The rows of a group lie close to one hidden flat surface of 9 dimensions, which passes through zero. Surfaces can cross.
Known rows, each followed by its group:
[-0.94 -1.65 -0.86  1.51  0.46 -0.38 -0.97 -0.08  1.04 -0.02 -1.01 -1.54
 -1.28 -0.72  0.83]
D
[ 1.43  2.24 -3.87  0.44  0.58  0.51 -0.52  0.72  0.11 -0.20 -0.21  3.02
 -2.01  1.34 -0.45]
A
[ 0.07  1.49 -0.12 -0.27 -0.87  0.10 -0.50  0.49 -1.44 -0.94  0.70  1.98
  1.32 -0.20  0.62]
Q
[-1.74 -1.36  1.51  3.77  3.19  1.21  3.23  1.92 -1.68 -1.27  1.05 -1.11
 -0.12  3.36 -2.49]
R
[ 0.69 -0.77 -2.75  1.89  0.94 -0.37 -2.66  3.56 -2.26 -0.96 -2.12  3.39
 -2.50  1.12  1.63]
R
[ 0.62  1.54  0.91 -0.34  0.57  0.82  2.87  1.17 -1.58  1.51  0.77 -1.16
  1.30  2.24  0.21]
D
[-0.15  0.27 -0.88 -1.65  0.00  0.29 -0.41 -0.25  0.44  0.61 -0.62  2.34
 -0.82  1.02 -0.59]
R
[ 0.02  1.96 -1.31 -0.12 -0.01 -1.40  0.11 -0.49 -0.56  1.38 -2.18  1.14
 -0.44  0.73  0.17]
A
[ 0.58  0.53  0.85 -0.84 -0.73 -1.05 -0.03 -0.13 -0.40  0.20 -0.58 -0.85
  0.99 -2.06  0.57]
U
[ 0.76  1.60  2.22 -4.08 -1.23 -2.77  1.58 -1.20  1.50  2.19 -0.16 -0.34
 -0.23  0.11 -1.93]
A
[-1.84  0.65  1.69  0.13 -1.54 -3.14 -1.66 -4.13  1.20  2.15  0.92  1.04
  1.63 -0.04 -0.37]
D
[-2.38  0.55 -0.31  0.72 -0.16 -1.44 -0.60 -1.83  0.14 -0.30  2.22  0.07
  0.89  0.08  0.58]
U
[ 0.11 -1.06  1.28  0.17 -0.41 -0.30 -0.43 -0.42  0.16 -0.17  0.01 -1.68
  0.47 -0.70  0.36]
A
[ 1.14 -1.32  0.14  0.30  0.61  0.50 -0.61  0.08  0.40  1.33 -0.76  1.06
 -0.59  0.20 -0.63]
U
[-1.84  2.61  1.09 -3.19  0.58 -2.10  1.87 -0.64 -2.64 -0.23  1.53  1.28
  2.87 -2.14 -0.05]
D
[-3.35 -0.52 -1.94  0.32  0.37 -0.32 -2.66 -3.00 -0.08 -1.99 -1.35  2.88
  0.99 -2.77  0.53]
D
[-0.71  0.93 -2.11  0.10 -0.06  3.86  1.05  0.34 -0.68 -3.01  0.00 -1.24
  0.25  1.60  0.99]
U
[-0.98 -0.52 -0.58  0.48  0.59  0.15 -0.33 -0.03 -0.46  0.42 -1.19  0.50
 -0.10  0.57  0.67]
R
[-0.02  0.99 -0.29 -0.73 -1.14  0.47 -1.22 -0.84 -0.45 -2.30  0.83  2.19
  1.37 -1.69 -0.17]
D
[-2.59 -3.19 -0.10 -2.57  1.01  2.62 -0.47 -1.63  0.99  0.15 -1.06  0.83
 -1.09  2.57 -0.63]
R
[ 1.77  1.45  0.54  0.20 -0.49 -2.90 -0.81  1.86 -1.10  0.14 -1.37  2.41
  0.45 -3.67 -0.21]
U
[ 1.84  1.18  0.19 -0.71 -1.22 -0.62 -0.70  0.45 -0.50 -0.53  0.19  0.45
  0.26 -0.58  0.18]
Q
[ 2.60 -1.58 -1.35  1.93 -0.49  2.49 -2.52 -2.70  0.69 -0.48  0.56 -2.28
 -0.08  1.04  1.19]
Q
[ 0.38  0.48  0.02  2.62  0.46  0.38  1.06  3.89 -0.50 -1.24  4.11  0.72
 -0.50  1.39 -0.26]
A
[-1.04 -2.80 -0.46  1.51  1.20  1.83 -0.39  0.51  1.15 -0.66  0.61 -1.03
 -1.62  1.60 -0.39]
U
[ 0.90  0.28  0.29 -0.74 -0.26 -0.06  0.12  0.46 -0.65  0.82 -2.36  0.24
  0.04 -0.11  0.16]
U
[-2.04  0.52 -1.17 -0.51  0.73 -0.47  0.29 -1.00  1.13  0.05  3.25  1.60
 -1.63  3.43 -1.38]
Q
[-0.97 -0.91  2.03 -1.02  0.32 -0.55  0.80 -0.19 -0.70  1.21 -3.06  0.03
  0.72  0.10 -0.56]
Q
[ 0.32 -2.00  1.63 -2.20 -0.79  1.34 -0.95 -0.34  0.93 -0.86  0.95  0.07
  0.50 -1.66 -0.27]
A
[ 3.20 -1.61  0.57  0.31 -0.87  1.73 -2.66 -0.08  0.33 -1.19  0.74  2.13
  0.34 -1.16 -0.85]
Q
[-1.30  0.96 -0.07  1.30 -0.87 -2.41 -0.39 -0.46 -0.18  0.96 -0.92 -0.53
  0.45 -0.75  1.59]
D
[ 0.75 -1.98  0.01 -0.54  0.27  3.99  0.36 -1.08  0.98 -1.88  0.74 -2.32
 -0.04  0.50 -0.62]
U
[ 0.78  0.20  1.94  2.49 -0.11 -2.86  0.00  1.27 -0.52  2.27 -0.44  0.95
 -0.71  2.67 -1.03]
A
[-1.73 -0.39  1.31 -0.09 -0.36  2.67  1.92  3.56  1.29 -2.07  4.55  1.07
  0.37  0.46 -0.78]
A
[-1.76 -0.17  0.14 -0.33  0.08  1.40 -0.90  1.11 -1.53 -2.46  0.81  4.08
  1.55 -0.95 -0.17]
Q
[ 1.20  1.60 -0.85  0.55 -1.28 -0.27  0.16 -0.01  0.94  0.50  0.48 -1.08
 -0.54  0.81  0.58]
R
[-1.43  1.94  0.45 -2.68 -0.15  1.11  2.81 -0.77  0.73  0.19  0.23  1.15
  0.01  2.77 -2.34]
R
[ 1.45  0.40 -0.70  1.03  1.04  0.05 -0.39  0.53 -0.17 -0.61  1.51  2.42
  0.17 -1.86 -1.38]
R
[-1.04  0.00 -0.89 -0.06  0.43 -1.09 -1.37 -1.89  1.07  0.81 -0.91  3.36
 -0.96  0.82 -1.73]
D
[-0.30  1.19 -2.06  1.41  0.74  1.46  1.45  0.79 -0.09 -1.47  0.96 -1.42
 -0.77  1.52  0.23]
Q
[ 1.60 -2.60  0.25 -0.52  1.07 -2.12 -1.74  1.15  1.88  0.11 -1.25  2.04
 -4.22  0.05 -3.03]
D
[ 1.68  0.52 -0.44  3.54 -2.84  0.43 -2.95  0.01  0.37 -0.75 -2.54  1.12
 -0.04  0.57  1.18]
D
[-1.80 -0.53 -0.28 -0.61  1.49 -0.76  1.25  1.31 -0.43  0.19  2.83 -1.11
  0.07 -1.16  1.03]
R
[ 0.93 -0.60 -0.59 -0.31 -0.86  2.84 -1.49  1.79  0.68 -2.79 -0.13  4.06
 -0.86  0.10 -1.44]
A
[-0.69 -2.39 -0.49 -0.51  0.78  1.60 -1.08 -2.49  1.08  0.66 -0.97 -0.77
 -0.08 -0.20  0.33]
A
[-0.58 -0.98 -1.66  0.87  1.67  0.63  1.80  2.73  2.38 -2.10  2.07 -1.96
 -2.74 -2.06 -0.95]
Q
[-4.25  2.24 -1.09  0.81 -1.27 -0.86  1.63  1.50 -0.66 -4.93  3.17 -2.93
  0.04  0.31  1.80]
U
[ 0.88  0.90  0.11  0.49  1.61  0.03  1.86 -0.77  0.22  0.46 -0.30  0.68
  0.12 -0.31 -2.73]
U
[ 1.25  0.85  1.40 -3.40 -1.99 -2.14 -1.00  1.57  0.29 -1.99  0.85  2.19
 -0.80 -2.27 -1.24]
Q
[ 0.75  0.86  0.33  0.25  0.92 -2.58  0.02  1.31 -1.29  0.56  1.11  1.62
  0.73 -2.88 -0.07]
R

New rows. What belongs after each?
[ 2.88  0.93  1.16 -0.38 -1.82  1.02 -1.59 -0.85 -2.09 -0.41 -0.41  1.23
  2.15  0.95  0.52]
Q
[-1.55  3.81 -0.33 -1.39 -0.33 -0.97  3.37  0.41 -0.56 -1.28 -1.50  0.24
 -1.31  4.20 -2.39]
U
[-0.12  1.49 -1.28 -0.49 -0.57 -0.33  0.07  0.25 -0.45 -0.48 -0.46 -0.01
  0.31 -1.11  1.12]
A
[-0.54  3.83 -2.93 -0.42  1.64 -1.52  2.07  2.74 -0.79  0.24  3.71  2.88
 -0.34 -1.26  0.07]
R
[ 1.45  0.72  0.42 -0.79  0.38 -2.89  0.17  0.92 -0.49  2.57  3.47 -1.06
 -0.11 -0.20  1.14]
A
[-2.12 -0.56  1.80  0.65 -0.60  1.66  2.19 -0.44  2.90 -0.89 -0.59 -0.97
 -0.81  2.23 -2.74]
A
[-0.06  0.66  1.70  0.97  0.14 -1.66  3.14 -1.69  2.09  0.44  0.91 -5.41
 -1.14  1.74 -2.26]
A
[ 0.28  0.06 -0.48  1.06 -0.59  0.26 -0.71  2.09 -1.51 -1.37 -2.05  0.26
 -0.95  1.69  0.90]
R
[-1.28 -0.83  1.02 -0.39  1.86 -0.44  2.09 -0.17 -1.49  3.29 -2.49 -1.48
  0.71  1.76  0.67]
D
[ 1.85  1.61 -0.08  0.20 -0.41 -0.09  0.14  3.83 -0.58 -1.35  3.09  3.07
  0.72 -3.26 -0.41]
Q
[ 0.85 -1.61  0.27  1.74  2.98  1.46  0.47  0.84 -1.73 -0.65  1.89  1.57
 -0.09  1.66 -1.94]
A
[ 2.12  2.60  0.19 -0.80 -2.49  0.70 -0.20  0.81 -1.03 -1.20  0.10  0.89
  1.42 -0.54  0.82]
D
[ 1.76  0.85 -1.52  1.44 -0.04  0.05 -0.55 -0.49  0.45  1.07  0.81 -0.06
 -0.68  1.02  0.18]
Q
[-2.37  0.69  1.55  0.65  0.04 -4.13  0.67  0.03 -0.20 -1.73 -1.40  0.72
 -0.91 -0.54 -2.40]
U
[-0.64  1.61 -0.90 -0.08  0.72  0.52  1.44 -1.27  0.82  0.23  2.31  0.39
  1.33 -1.61 -0.74]
R
[-1.98  4.20 -1.39 -0.28 -1.30 -1.63  3.23  1.31  0.59  0.07  1.48 -2.82
  0.35 -0.70  2.02]
A
[ 1.98  1.79 -0.70 -1.78 -0.28  3.04  2.16  2.85 -2.27 -1.33 -0.36 -1.23
  1.20 -0.23  1.46]
D
[ 0.61 -0.24 -1.83  1.17  2.55 -1.12 -0.09  0.41 -0.76  3.28  3.47  0.28
 -0.83  1.76  1.13]
A
[-0.65  0.13 -0.64 -4.00  1.21 -0.78  0.45  0.31  0.47 -2.60  3.08  1.97
 -0.91 -2.89 -2.08]
D
[ 0.15 -1.02  0.89  1.38  1.09  2.00  1.74 -0.66  0.08  1.00  0.99 -3.27
  0.68  2.16 -0.11]
Q
[ 0.23 -0.79 -0.22 -0.34 -0.96  2.05 -0.47  1.33 -1.24 -3.46 -3.12 -1.30
  0.33 -2.00  1.37]
U
[-3.19 -0.64 -1.12 -2.10  1.86 -1.06  0.66 -2.55  0.76  2.92 -1.87  0.12
 -0.37 -0.03  0.36]
D
[ 0.24  0.49 -0.55  1.28 -0.75  0.24 -0.28 -0.12 -0.45 -2.08 -1.39 -1.86
  0.31 -1.39  0.85]
A
[ 1.43  2.24 -1.74  0.75 -1.82  1.50 -0.70  3.30 -2.14 -4.45 -1.88  1.84
 -0.48  0.16  0.98]
R
[-1.25  0.19 -0.01 -1.28 -0.42 -0.70  0.13 -2.46  1.50  2.29 -2.75  0.10
 -0.41  1.04 -0.49]
A
[-0.35 -1.20  0.51 -1.70  0.42 -1.53 -0.13  1.12  0.22  1.24  1.18 -0.46
 -1.51  0.89  0.44]
R
[ 0.34  2.52  0.16 -0.24 -0.26 -0.88  1.54 -0.20 -0.52 -2.18  1.86 -0.67
  1.61 -2.92 -0.85]
U
[-2.56 -1.09  1.09 -2.91  1.84 -1.94  0.23  0.14 -1.36  1.50 -0.30  2.19
  0.67 -1.58 -0.14]
R
[-1.40 -0.07  3.29 -1.58 -0.04  0.97  3.55 -0.28  0.50 -1.03  1.52 -2.51
  0.75  2.24 -2.55]
R
[ 0.88 -0.22  0.97 -1.04 -0.36  0.53 -0.23 -1.26  0.73 -0.70  0.82  0.29
  0.98 -2.13 -1.10]
R
[ 1.75 -0.98 -0.38  1.46  0.24 -0.50 -1.55  0.28  0.00  0.32  0.77  0.07
 -1.10  0.62  0.08]
A
[-0.52  0.92 -0.54 -0.34  1.58 -0.59  1.39  0.82  0.63  1.32  0.29  4.15
 -2.25  4.00 -3.58]
Q
[ 4.31  2.76 -0.43 -2.52 -3.06 -2.40 -1.20 -1.02  0.85 -0.74  0.52 -1.74
 -2.34  1.81 -0.50]
Q
[ 1.17 -0.42  0.63 -1.59 -1.35 -0.08 -0.92  0.07  0.74  0.99  2.45 -0.93
  0.05  0.12  1.28]
U
[ 2.64 -1.30  0.83  0.77 -0.26  2.69 -0.58  2.06 -0.53 -2.56  0.71  0.30
  0.93 -2.75 -0.31]
Q
[-4.47 -2.04  2.29 -2.51 -0.51 -0.01  0.16 -2.76 -0.11 -1.12  2.05 -2.55
  1.71  1.13  0.84]
Q
[ 1.51 -1.57  1.46 -1.73  0.52 -0.52 -0.81 -1.50 -0.27  0.70 -0.23 -0.03
  0.27 -0.63 -1.00]
A
[ 0.96  3.08 -0.42  0.72 -0.99  0.10  0.94 -0.58 -0.13  0.20 -1.57  1.60
  0.45  1.26 -1.20]
R
[-1.84  0.64 -2.04  1.96  1.23  0.27  0.57  0.67 -0.83  1.79 -0.98  0.99
 -0.15  1.87  1.59]
U
[ 3.04  0.68 -1.40  1.32 -0.95 -0.15 -1.93 -0.09  0.55  0.43  1.70  0.25
 -0.17 -1.22  1.03]
Q
[-1.51  0.12  1.29  0.10  0.21 -2.45  0.06 -1.50 -1.20  2.11 -1.58 -1.06
  2.40 -2.81  1.64]
R
[ 1.24  0.37 -0.87 -0.05 -0.40 -0.51 -1.14 -0.81 -1.25 -1.39 -1.26 -1.72
  0.54 -2.48  1.52]
A
[ 0.73 -1.53  0.14  0.36  1.15  2.67  0.42  0.65  0.39 -1.64  0.21  1.43
 -1.06  1.97 -2.56]
Q
[-0.64  0.08  1.06 -0.02  0.36  0.04  0.23 -0.53 -0.60  1.39  1.00  1.76
  1.22  1.33 -0.48]
Q
[-2.76 -0.57  1.41  0.60  1.49 -0.85  0.91 -1.58 -0.04  4.11  2.33  1.74
  1.79  2.27 -0.24]
Q
[ 0.77  1.73  0.84 -0.16 -1.03  0.89  0.19  0.81 -2.95 -0.99 -1.20  1.47
  2.32  0.27  0.58]
Q
[-1.10 -0.21 -1.31  2.73  1.38  0.26 -0.40 -0.22 -0.10 -0.49  3.06 -0.22
  1.46 -2.64  1.20]
U
[ 3.03  2.12 -1.03 -0.12  0.99 -1.47 -0.43 -0.10 -3.07 -0.91 -2.64  2.40
 -0.13 -0.18 -1.55]
A
[-0.04  1.16 -1.28  0.22 -0.58  1.44  1.02  1.70  0.15 -1.73  1.13 -0.94
 -1.02  1.92  0.40]
R
[ 1.13 -0.46  0.91  1.01  0.67  0.02  0.71 -0.33  0.07  2.67 -2.00 -1.50
  0.37  0.18  0.10]
Q
[-2.85 -0.90 -1.98  0.79  1.95 -0.26  0.86  1.74  1.48 -0.92 -0.61  0.98
 -2.27 -1.48 -0.81]
Q
[ 0.84 -2.51  0.78 -1.49 -1.14  2.13 -1.92 -0.36 -0.23 -0.18 -3.40 -1.24
 -0.05  0.01  1.66]
U
[-0.67  0.76 -1.75  0.76 -0.03  2.03 -0.54  1.06 -1.15 -3.32  2.40  1.68
  0.67 -0.20  0.64]
Q
[ 0.95 -0.81  0.51  1.02  1.11 -0.66 -0.73 -1.25  0.52  0.93  0.54  1.22
  0.81 -2.28 -1.24]
U
[-0.26  0.17 -1.89  0.52 -0.72  1.51 -0.46  2.96 -0.19 -1.27  2.60 -0.80
 -0.90  1.08  2.94]
U
[-0.28  1.18  0.43  1.59  0.67  0.09  1.25  1.42 -2.12 -1.46 -1.22  1.08
  0.88  0.14 -0.96]
R
[ 0.57  2.71 -2.19 -0.20 -0.41 -0.18 -0.68 -1.15 -0.03  1.39 -2.29  4.03
  0.04  0.32 -0.59]
R
[ 2.51  1.14  1.55 -1.10 -0.15 -3.46  0.55 -1.06  0.84  2.81 -0.73  0.42
 -1.87  2.29 -3.02]
A
